The rows come from 6 hidden closed curves, with some noise, and rows from the same curve form a group. Each curve winds through 8 dimensions. The rows are also pushed far along 5 directions, which tell nothing about the answers.
Some rows, each with its group after it:
[ -5   9  -3   5   3   5  25   7   2  -3  20 -12 -10  31   8  19  10  55
 -26   5 -37] => N
[  4   6  -6  12  17 -10  -3   8  13   5   4  15  -1   3  26   0 -15  -7
   0  -5   0] => W
[  7  22 -14   6 -12 -30   0  24   3  14  25  23  15  37  30  -5 -11  14
   7  -3  -6] => U
[ -9   6  24  -8  -5 -31   3  13   9   0  17   8   4  -9   0 -15 -14  -8
 -13 -12  -8] => R
[  6  17   4  17  62   4 -11  10  16 -11 -41   8   8 -43 -14   1  28  -1
   4   4   6] => R
[  0 -20   2 -16  11  -2 -21   6   7  -8 -12   8  -4 -25  -5 -15  13 -25
   5 -16  11] => N
[  7  23   0  17  16 -20  -6  -3   2  13 -11  18  17  16   0   0 -14 -10
   1   3  20] => Q
[  2  10  -1  15  34  12   3 -12  15 -14 -24   2 -11 -16   9  12  27  31
  -1  10 -23] => Q
[  4  12  -8   9  -4  11   0   7  -7  -3  -4  -2  -3 -16   5   0   6   6
  17   9  -2] => C
[  0 -17  -4   2  -6   3  18  27 -21  -5  37 -25   4  26  13   8  -7   8
 -19  -4   3] => W
[  0 -11   9   2  -5 -35 -10 -29  10   4  -3  25  12  27  26   0  -1 -14
  12   1  20] => U
[ 13  16 -12  -2   2  19 -19 -14   6   2 -24   3   1  -9 -26  -9  -1 -11
   4   3  11] => U
[  5  -8   0   1   1  -5   0   9   5  -7   9   6  -3   9   6 -12  -2  -8
   4   2   4] => N
[-15 -27   8 -14   2  17  -9 -14  -3  -9 -19  -4 -18 -31 -27  -8  12 -17
   4   7   0] => R
[ -2   5  -7   4 -10  10  19   4  -6   7  17 -21   5  23   6  27  -5  28
 -11   3  -9] => R
[ -4   5  23  -5 -17 -31  -9 -51  32  -3  -5  11   7  13   9   7  -3   6
   2   8   1] => N
[  6  17 -22  18  12  19   8  22 -13  14   4  -3   1  21 -10   3 -10  -1
  -9   2  11] => C
[  0   5  10 -10 -23 -29 -18 -18   4   6  -6  21  14  -1   7 -18   0 -22
  16  -8  13] => N
[ 13  30 -38  20  -2  19 -17 -10  -7  28 -26  26   3  22 -11  -3 -10 -19
  26  14  28] => R
[-21 -15  28 -17   4 -12  13   3   3 -10  10 -17   0 -12 -10   9  20  22
 -27  -9 -22] => C
[  4  11 -28  22  11  18  -8  20 -27   4  -4  -1   6   0  -1   2   5  -6
  10  15  21] => R
[ 17  22 -18  20  21   4  -6  23  -3  -6   3   7   7  -2  22  -9  -1   7
  -1   0  -5] => Q
[-18 -13  24  -1   5 -21  16 -31  16   0  -4   8  -3  15   6  14   4  18
  -6  11 -16] => Q
[-27 -25   6 -14 -55   5  15 -44  -4   9  17  -9 -22  37  -6  18  -7  16
  -1  20 -13] => R
[ -2 -14  14  -6  22  23  13  21   1 -14  -5 -29  -3 -58  -8   3  15  -5
   0 -15 -12] => C
[ 29  17 -55  18   2  56  -3  18 -23  12  -2  -9  -3  23  -4   3 -18  -1
   9   9  12] => N
[ -6 -10   7 -17 -13 -14  -6  34  -9   9  27  -2   7 -11  -9 -22 -33 -39
 -17 -25  11] => U
[  5  -5   2   7   0 -10   6  22  -6  -6  23  -5   2  12   4  -6 -21  -8
  -6   6  10] => Q
[ 10   3   4  -5  -4  -9  13  36 -16  12  15  -4  18  -2   8 -10 -16 -16
   1 -27   4] => Q
[-13 -12  28 -10 -15 -22  22   0  -2  -5  15 -13   0   2  -3  12   1  19
  -4   3 -13] => Q
[  7   2  15   5  28 -40 -17  16  12 -13   2  23  10 -12  21 -22  -6 -18
  -8 -10   9] => R
[  5   1   7   2  20  -9 -10  23  -2  -6  -5  10   5 -30  -5 -24 -10 -27
   2  -5   7] => R
[ -8 -19 -44   4 -49  54  -5  -3 -39   3  30 -27 -20  40 -18  -1  -3 -11
  -4  21  26] => R
[-19 -13  10 -14 -24  20  27 -23   1   3  -1 -25 -15   4 -19  29  18  36
   2  11 -27] => W
[ 11  -5 -14   3   1  30 -12 -13  -2 -13 -10 -12 -10 -15   2  -6   7  -9
   3  -1   7] => N
[ -8   4   9   2 -11 -15  13  10 -10   8  14  -2   7   3   7   8 -12   5
   1   1  -3] => N
[ -4  17 -11  21   6   6   2 -13  -2  -4  -7   4 -11   9   3  14   9  31
   6  32 -10] => U
[  0  12 -13  11 -38  -9  12 -16  -8  11  18   7   3  47  23  15  -4  30
  18  23  -8] => C
[ -8 -23   9 -16 -21  20  10   7  -8  -8  28 -34 -12  -6 -17  -3 -18 -10
 -25 -10  -4] => N
[-10  -8  15  -7   5 -30  -9  24  -7   3  12   7  16 -15   3 -15  -9 -30
  -9 -17  15] => C
[-23 -12  36  -1  19 -47   5 -17  17 -10   3   9   5   1  14  16   5  22
 -19  10 -15] => W
[  0  25  -6  21   6 -20  12  18   1   1  16  14   1  27  22   4   5  33
   3  15 -15] => N
[-11  -4  24  -7  28   7   6 -42  38  -4 -42   6 -15 -14 -29  12  32  11
   1   5 -11] => C
[-17   0  -8   6  -1  32  23  -4  -6  -7  10 -29 -27   8 -13  32  11  52
 -21  26 -33] => U
[ 13   8  -4   4  24  14  11  -3  10   3 -18   0  -1   3   0  12  -1  18
   1   1 -15] => N
[ 15   3 -17  -5 -19  -4 -22 -27  -5   8 -15  22  11  37  -2 -11   6 -10
  15   4  20] => W
[-4  3  1  9  8 -1 11 12 -9  0  2 -6 -2 -8 11 13  3 14  1  2 -6] => U
[  2   4  -7   3  27  30  21   9  -2   0 -19  -8 -18  -7 -12  16  14  34
  -6   4 -32] => W
[  9  16 -40  24   7  55  -3  -2 -24   0 -13 -17  -8  -3  -4  13  10  17
   3  20   0] => Q
[-11   3   1  -1 -22 -11  -3   0  -2   7  21  -8   9   8   1   8 -15  -3
  -7   5   9] => R
[ 10 -10 -11   3  10  15  12  22 -16   3   4  -7   0   7   8  -1  -3  -6
  -1 -14   3] => R
[ 16  32 -20  29  24  33  18  13   1  -7  -5 -14  -9   9   2  13  25  40
  -2  10 -12] => R
[  1  12  22  14  52 -20   1  30  22  -9 -16  10   8 -60  10  -4   6 -14
  12  -8   1] => W
[  2  14  -1  18   0 -29   9   1  -7  -2  24   2  14  44  31  16  -5  38
 -18  13  -9] => W
[ 16   0 -12  -5 -11   7  -1  -3  -5   1   0  -1   8  20   8   0   5   5
   7  -7   2] => U
[-16 -13   9 -13  -3 -12   9  11   5   4  16   1  -7  12  -3   4   0  10
 -15  -3 -15] => W
[  5  34   8  21  24 -42  13  20  14   6   5  26  14  19  27   1   3  24
  -1  -4 -10] => U
[ -1  14  17  10  35 -22  22  24   2   0   7   3  13   3  15   7  -6  28
 -24  -6 -28] => C
[ -4 -31   4 -16   3  34   3  42 -20 -25  24 -44 -22 -60  -9  -8  -4 -16
 -21 -22  -8] => C
[ 19  19 -15   2   9  12 -19   8  -2  -2 -15   7   6 -22  -3 -17  -3  -9
   7  -2  -1] => C
[ 19  21 -20  21   2   9  -8 -12   3   2  -2   9   4  25  15  -5  -9   0
   3   7  11] => N
[ 12  12   7   1   8  -4  -7 -23   9  -1 -27  14   6   6 -14 -10   9  -4
   7   2   7] => U
[ 10  -2  12 -10  11  -7   4  -2  11  -5 -10  -1   8  -9   7   1  14   7
   2 -17  -9] => U
[ -7 -10  -9   0  -4  -3  12  33 -12   6  32  -6  -5  18  13   6 -22   7
 -14  -1 -10] => U
[ 10  -5  -4  -6 -10   2  -5 -10   2   9  -9   8   8   7  -2  -5  -8 -21
  20  -2  14] => C
[ -7 -15 -24  -3 -22  18 -11 -13 -12  -3   2  -2 -11  27  -8   5  27   8
  11  18  12] => W
[  7   2   8   3  27  -5   9  15   3   0  -5   4   4  -3  -2  -8  -8  -9
 -11 -12   0] => W
[ -5 -11 -20 -17 -28  12 -16   7  -2   8  12   2  -8   3  -4 -10   1 -15
   9  -7   5] => U
[-19 -36  34 -27  -3 -12   4 -13  21 -23  14 -15 -13 -25   6  -1  11   6
 -22 -15 -25] => C
[  0   5   7  -6 -28 -40  -6   7  -4   9  24  19  14  13  26 -12 -24 -10
   5  -9   2] => R
[ 11  26  15  16  54 -24  17  19  26  10 -18  24  11   3   6   2  -6  10
  -6 -11 -11] => U
[  4  -6   4  -8 -13 -20   5  14   6   0  20  10  -1  17  14  -9  -6   2
   5  -7  -7] => Q
[ -7 -20   4 -11 -24 -18  -6 -15   6  11  10  17   2  26   5 -12 -13 -28
   8  -4  17] => W
[ 15  15 -24  18  28  43  13  19 -14  -2 -14 -23  -9 -14  -6  23   4  26
  -1   9 -11] => Q
[ 12   7   2   1 -14  -7   6  -9  -4   6   8  -5  15  14  16   7 -18   3
   0  -6   1] => W
[-11  -2 -11  -3 -37   6  -1 -18  -3  12  16  -9   0  16   8  15  -6   4
   8   9   4] => U
[  0  -9 -35  -8 -42  29  -2   4 -37  23  11  -9   4  32  -9   5 -12 -10
  13   3  15] => R
[ -8 -10  11 -19 -14  -9 -12 -38  14  -2 -20  13  -4  10 -19  -4  23   2
   4   3   0] => W
[  0  16 -16  18   4  26   4 -14  -2   7 -20   3 -14  -7  -5  15   0  12
  19  24  -5] => C
[ 10  10  -3 -10  -6 -37 -25   7   8  14  -1  38  20  17   8 -27 -16 -28
   8 -15  15] => W
[ -4   9  34  14  28 -50  -2 -17  22 -11 -16  25  12  -7  10  -4   7   0
   6  12   7] => Q
[-23   5  25  -3 -17 -32  27 -22  14   5  21  -2   0  37  11  29   0  51
 -23  10 -33] => N
[  7  17   2  11  26  25  -8 -32  25 -18 -38  -5 -14 -36 -12   9  27  18
   9  15 -10] => N
[-19 -24  26 -15 -15 -31   4 -21  18   6   1  14   1  -3  14   0   7 -15
  15 -10   1] => U
[  6  13 -19  28  22  17   2   8  -8  -8  -8   4  -8   9   4  -3  23   7
   6  14  11] => R
[ -2  -8 -12  -6 -14  26  10  -9 -19  12  -8 -11  -2   8  -7  11   9   3
   6  -6  -1] => Q
[ 37  49 -44  37  44  53   4  10   5   6 -36  -2  -1   7  -9  13  14  26
  15  12   3] => C
[  5 -31 -13 -24 -30  26 -25 -20  -3 -10  -4  -3 -20  -1 -19 -22   3 -33
   9  -5  19] => C
[  8   7 -24  15  -4  19   1  15 -29   7   3   5   2  16   5 -14  -3 -10
   7   2   9] => Q
[-10   7  -6  20 -12 -11   5 -37   2   5   3   8  -2  39  28  24   4  28
   2  24  -2] => N
[ -6 -17  21 -21  -4 -44 -12  -1  19   4   2  24  10   7   0 -13  -7 -24
   7 -10  12] => N
[ -4   6  39 -13  26 -34  -6 -21  35 -12 -30  18   6 -27 -12  -9  27   4
  -3 -10 -10] => W
[  1 -18 -16  -9 -37  10 -14 -15 -16  -2   8  -5  -1  19   5  -5  12 -12
  15   1  20] => Q
[ 13  19  10   0  40 -20 -34  19  27 -11 -18  21  15 -49  -1 -34   5 -37
  -6 -26  15] => C
[  9  25   6  13  29 -32  -4   5  23  15 -16  36  10   7   8  -4 -23  -8
   8   1   3] => Q
[ -7   0  27   1  14  -8  19  -5  19  -5  -7  -3  -4  -8 -14   3  12   5
  -1  -1  -6] => Q

New rows. What belongs after each?
[ 22  37  -5  17   1 -27  -1  28 -11  10   7  22  27  10  22 -21 -13  -7
  10 -13   8] => N
[ 13   1   1   6  25   2 -10 -13   4 -12 -24   4   5  -5  -2  -1  18  -2
   3   1  13] => W
[ -7 -12  -1  -4  10  29 -13 -27   2  -6 -28 -13  -6 -38 -11   8  18 -11
   2  -1   4] => Q
[  4  19  22   8   5 -45  13  34   0  -7  30   0  20   7  15  -6 -14  12
 -15  -5  -3] => Q
[  3   1 -14   0  -1  36  25  13 -10   3   8 -27  -9  -3   4  24   3  34
  -5  -2 -30] => Q
[  8 -22  -3 -14 -16   9  -7   0 -15  -5   5 -12   7   5  -5  -8   3 -19
   2 -10  17] => W
[ -9  -7  16 -17 -15 -35 -19 -18  21  -2  11  14  10  14   9 -11   3  -8
 -12 -10   2] => C
[  6  19 -13  30  18  -3   7  15  -7  -4   4   9   2  22  16  -3  15  11
   3  11   8] => R
[ -3 -13  28 -12   2 -17   7  -7   0  -3  -2 -11  12 -17   0   6 -13  -8
  -9 -13  -1] => U
[  9  25  17   3  18 -46  -9   9   8   5   0  22  28   4  11 -10 -23  -3
 -15 -11   1] => W
[  3  -8  -9   4  16   8  -1  17  -8  -8  -3  -1  -4 -10   8   1  12   4
   6   2  -3] => W
[ 16  39  13  26  40 -25  15  18  26 -10   0   9  12  -1  25   3  11  30
  -6  -4 -15] => R
[ -2 -26   0 -15 -19 -10 -13 -20   3   9  -2  16   0  15   9 -10  -6 -32
  13 -12  19] => R
[ 13  12  -4   0  21 -12  -6  21   3   6  -2  15  11  -3  15  -9  -9  -7
  -8 -23  -4] => Q
[ 14  28  12  22  37 -13  32  50   7 -13  19  -5   5  -4  17  -4   1  31
 -12  -5 -26] => Q
[ 13   6 -14   5 -10  23  30  27 -26   6  13 -22   5  22  -3  10   2  23
   5  -1  -9] => W
[  1 -15   2   1   8  15  16   9   1  -6   5 -16  -9   4  -1   8  11   1
  -2  -7   4] => C
[ -2  17  -3  24  14   5  19 -12  12   6 -15   6  -5  20   3  18  25  23
  17  18   2] => C
[ -3   6  -6  -2 -22  -8   5   8  -8  10  29  -2  10  31  10  -4 -15   6
 -19  -9  -6] => Q
[ 5 14 -1 23  8 -7 33  0 10 10  8  5 -1 49 20 23 -2 30  5 11 -6] => C
[-11  -8   1   0 -19 -15  -2   3  -1  -3  27  -2  -4  10  18   1  -4  -1
  -6   1   3] => C
[ -6   1  12  -9   3   2   6 -14   1  -8 -15  -2  -6  -8 -14   1  22  27
  -4   7 -26] => C
[ -5  -7  19  -7   6 -34  -1  17   4  -4  10  10  16  -3  14 -14  14 -12
  -4 -20   6] => R
[  3  26   0  10   5 -30 -25 -15  25  10 -21  45   8   1   2 -23   1 -23
  25   8  17] => U
[ -4 -12  -9  -2 -35   2  13 -32   4   8   6   4 -13  58  -1  18   5  22
  20  26   3] => Q
[ 29  20 -35  16  -6  34   2  26 -21  -1   4  -6  -4  12   1 -11   1   1
  17   2   9] => C
[ 13  19 -13  19  29  15   3 -11   7   4 -29   4  -1   8  -5  21   8  18
   9  13   5] => Q
[ -2 -29 -21   0  -5  74  20  -2 -33 -16 -11 -46 -32 -22 -20  18  34  20
   9  13 -12] => Q
[  3   7  31 -12  12 -31   8  20   8 -10   7  -1  15 -15  -3 -15   7   5
 -18 -22 -13] => W
[-12 -14   1 -15 -42 -12 -16 -29  -2   6   4  10  -5   6   5  -4  -5 -13
  14   5   6] => R
[  7   6 -33  20   2  53  12  -7 -13   3 -13 -16 -11  10  -4  18  22  21
  18  20  -1] => C
[  6  -5  25  -7  32 -38 -16  -1  38 -10 -13  26   9 -31  23 -16   2 -23
   8 -18   2] => Q
[ 14  18 -11  20  40   3   5  38 -10  -1  -3  -3  17  -4   4   2   5   7
  -6  -3   5] => R
[  3  -2  -4   2 -28 -23  -5 -15  -3   4   8  21   4  35  20  -8  -1  -4
  22  10  10] => C
[ 2  3 -8 11 -7 -3 12 22 -9 -2 26 -9  5 22 19  4  6 11 -2 -2  4] => C
[  4  15   2  19   1 -23  -8  -9   0  -4  -3  16   9  17   4  -5   1  -3
  11  19  22] => Q
[ 24  10 -41  12  -8  54 -11  -1 -13  -3 -19  -5 -17   2 -14  -8  15  -6
  28  12  17] => C
[ -5  -3 -18  -3 -11  25  -5  11 -22   0   8 -15  -2   6 -17  -1  12   0
 -12   0   6] => C
[ 14  13 -10  18  24  -4  -3 -16  23   0 -22  25   0  17  20   3  13  11
  19  10   0] => Q
[  9  20 -21  26  14  11  -5 -11   9   3 -18  13  -2  18   8   7  25   7
  22  16  19] => C
[ 15  13  -2  15  39  11  -3  -4  15  -6 -36  14   0 -14  -3 -11  30 -11
  13  -7  12] => Q
[ -4  -3   2  11  11 -13  -8 -16  13   1 -10  19   1  -3  20   0   3 -12
  15   7   9] => C
[  5 -15 -20 -13 -61  -5 -22 -21 -11   7  18  12   1  39   9 -19  -9 -28
  25   5  28] => C
[ -2 -19   6  -1   3   3  13   8  -3  -9  15 -19  -1   9   6   9   8   5
  -8  -4   3] => W
[-19  -7  36 -14 -16 -45  15   4  -3   3  32  -6  17  10  12   2 -17   9
 -32 -14 -16] => Q
[ -8 -14  11  -8   9  -6  19   5  -3  -3  10 -11  -7  13   0  22  -5  32
 -22   3 -26] => U
[ -6   3   3  10  -5 -17   4 -18  16   5   0  13   2  25  13   8  16   5
  15   9  12] => C
[ -6 -10  13 -17   3   9  10  -6   2  -9 -10 -10 -11  -7 -22   2  25  21
 -11  -5 -22] => W
[-3 17 -7 20  8 -5 16 -7 -2  9 -7  7 -1 19 16 26  5 33  9 20 -9] => U
[  6  12 -11  10  15 -12 -17  11  -4   9  -5  23  14   4   6 -18 -14 -22
  -2  -3  12] => C
[  4  22  -5  11   4  -9  14  34  -2  10  20   3   8   2  11   0 -24   9
  -1   2 -13] => U
[ -1 -16  -6 -11 -27  24   3 -35  -5   1  -3 -19  -7  13  -1  21   0  12
   3   6  -3] => W
[ 19  11   5   4   8  12  23  35 -20  -5  19 -31  12 -18  11   4 -20   9
 -18 -21 -14] => W
[  5  13   2   8  12   6   9   8 -17 -10  -8 -13   7 -13  -6   9  15  27
  -3   9 -12] => W
[  0  -2  -6  -3  -5  -3  -2   7  -3  13   5  10  -2  12  -4  -3 -26 -13
   0   1   4] => Q
[ 11   6 -10   7  17  14   5  -7  10   3 -12   0  -2   7   3  15  -6  15
   2   7 -10] => N
[  4   0 -24   1 -23  26   9  11 -17   2  25 -18  -1  36  -2   1   6  15
 -10   1  -2] => C
[ 14  14   8  18  43  -1  24  28  12 -13  -3  -3   2 -17  18   4  11  24
   2  -5 -21] => Q
[  1  -2 -11   7  -2  13   2  12 -11   8  11  -5  -3  -4   9   0 -27 -15
  -3  -3   4] => W
[-20 -33  10 -13   2  20  15 -10   9  -9   7 -22 -29 -16   2  21   7  17
 -15  -1 -27] => W
[ -9 -25  -1 -19 -13  10  -7 -22   6  -5  -4 -10 -10  -1  -3  15  18   9
   4   3  -4] => W
[  3  -1  19  -4   5  -7  16  46 -16 -10  20 -23   5 -33  -6  -8 -10  -6
  -9 -16  -4] => Q
[-12 -23   6 -10 -21  24  13  -8  -7  -2  11 -24 -20 -16  -7   8 -12  -3
  -2   1 -10] => R
[ 15  27   3  14  17 -55 -28   5  26   1   2  46  27   7  40 -25 -14 -19
   9  -6  13] => Q
[  7  -5 -12   4  -6  19  10   3 -13   0   4  -6  -2  22   1  -5  15   0
   2  -6   6] => Q
[  3  14 -14  18 -21  -8   3  -4  -1   8  23   7   1  40  26   4  -9   7
   2   6  11] => R
[ -4 -17 -11   1 -15   1  -4  -5 -14  -8  18  -1  -9  30  11  -3   2   5
  -8  11   6] => R
[  7  18   1  13 -13 -37  -9  -5  14   2  24  20  10  30  32  -8 -22  -4
  -2   1  11] => R
[ -1   8   3  18  26   4  14  21  -5 -16  -1  -9  -5  -8  -1   3  29  24
  -5  10  -8] => W
[-17  -1  12  -4  -2  -1  -2  -4   5   5  -9  -2   4 -29 -15  -1   9 -14
   7  -1   3] => C
[ 12  29 -26  20  19  36   4  15 -10   5 -11  -6  -3  -2  -8   0  10  12
  -7  -1  -5] => Q
[-12  -8  13  -1  14 -14  -4 -14  15 -14 -14   7  -6  -6  -4   4  37  13
   5  13  -1] => W
[  0   4  -7   8  -9  13   2 -12   0   8  -5   4 -10   0   1   3 -15  -9
  12   8   4] => R
[ -3  26   9  21  12 -23  32   5   8  12   9  -1  16  27  23  35  -1  47
  -1  12 -19] => C
[ 23  22 -32  25   0  18   1  24 -27   8  20  -6  11  39   6  -6 -28  -6
 -13   3  22] => U
[ 20  13 -11   3  -4   5  13   3  -3   2   3   0   1  40   1   4   0  27
  -4   1 -10] => C
[ -9 -21  15 -15 -19 -29  -8 -17  10  -4  14   7  -2   9  18   2 -11  -6
  -1  -2   2] => C
[ -1 -14  26 -21  -5 -28  -2 -21  10  -9  -5   5   9   6   1  -2  14  10
  -7 -10 -10] => W
[  0  18  14  12  17 -20   6  26   7   3  14   3   9 -18   9  -9 -24 -13
 -12 -11   1] => W
[ -8 -27 -16 -23 -44   9 -30  -1  -8  -3  20  -4  -7 -12   2 -19  -5 -35
  14  -4  16] => U
[ -6  12 -25  10   0   9   3 -12   6  18  -5  15  -8  37   7  24   1  33
   4  21 -16] => N
[-12 -33   0 -17  -6   7 -19 -21   4  -7 -14   0 -11 -21  -3   2  16 -17
  15   5   9] => W
[  0  -7  -8 -10  -9  21   7  13  -7   5   9 -16  -4 -16   4   4  -7   1
  -1 -12 -16] => Q
[ -5  -5   4 -10  16  14 -16   1   7  -6 -19  -4  -4 -32 -28 -12  21 -22
  -6 -12  12] => C
[-13  -7   9 -14 -37 -21 -10 -28   5   6  10   6  10  15   8  -4   6  -5
   2  -5   4] => Q
[  4   6  -7   2 -30 -19 -18 -15  -5   8   4  18  19  17  18 -14   2 -22
  25   1  24] => Q
[  5  21  17  16  24 -27  33  12   2   6   8   0  25  21  33  21   0  39
 -14 -10 -24] => Q
[  4 -27 -18 -11 -16  30   6  55 -42  -6  39 -38  -1 -20   5  -6 -16 -15
 -10 -16   2] => W
[ -9   2  18   2 -13 -25  11  -7   1  -9  16  -6   3  19   2   9   5  24
  -7  13  -5] => Q
[ 14  11 -11   6  12   2 -13 -14  11  -2 -14  18  -6  22   1  -5   1   7
  -3   5   0] => C
[ 12  19  -7  15  29   3 -24  -5   8   1 -29  13  15 -33   7  -8   2 -25
  10  -6  18] => Q
[-18  -6  19 -15  -4 -27   1 -19  27  10  -5  18  -4  10  -4   6   4   5
  -1  -3 -10] => U
[ -4  12   7  -1  -9 -43 -27 -20  19   1  -4  33  10   4  14 -10  -7  -6
  14  15   7] => U
[-11  -7  39 -16 -40 -56  13 -23   2   6  27   4  25  33  16   0 -20   7
 -12  -6  -7] => W
[ 12  22   6  16   3  -4  23   1  -1   0  12 -12   9  24   9  14 -15  27
 -14   4  -8] => N
[ 11   4 -21  12  -1  29  15  17 -19   4   7 -12  -9  33 -19   0   0   3
  -3   6  14] => Q
[ 16  16 -15  17  24   1   5  12   0  11  -7  14   2  23  13   3 -10   1
  -2  -5   7] => R
[  0  26 -14  26  10  -4  12  21 -12   7  14   9   0  22  15   1  -9  20
  -8  12  -9] => C
[  0  -7  19  -2   3   3   2  23 -13 -20  10 -23   0 -48  -2 -17   4 -21
  -7 -17   6] => N
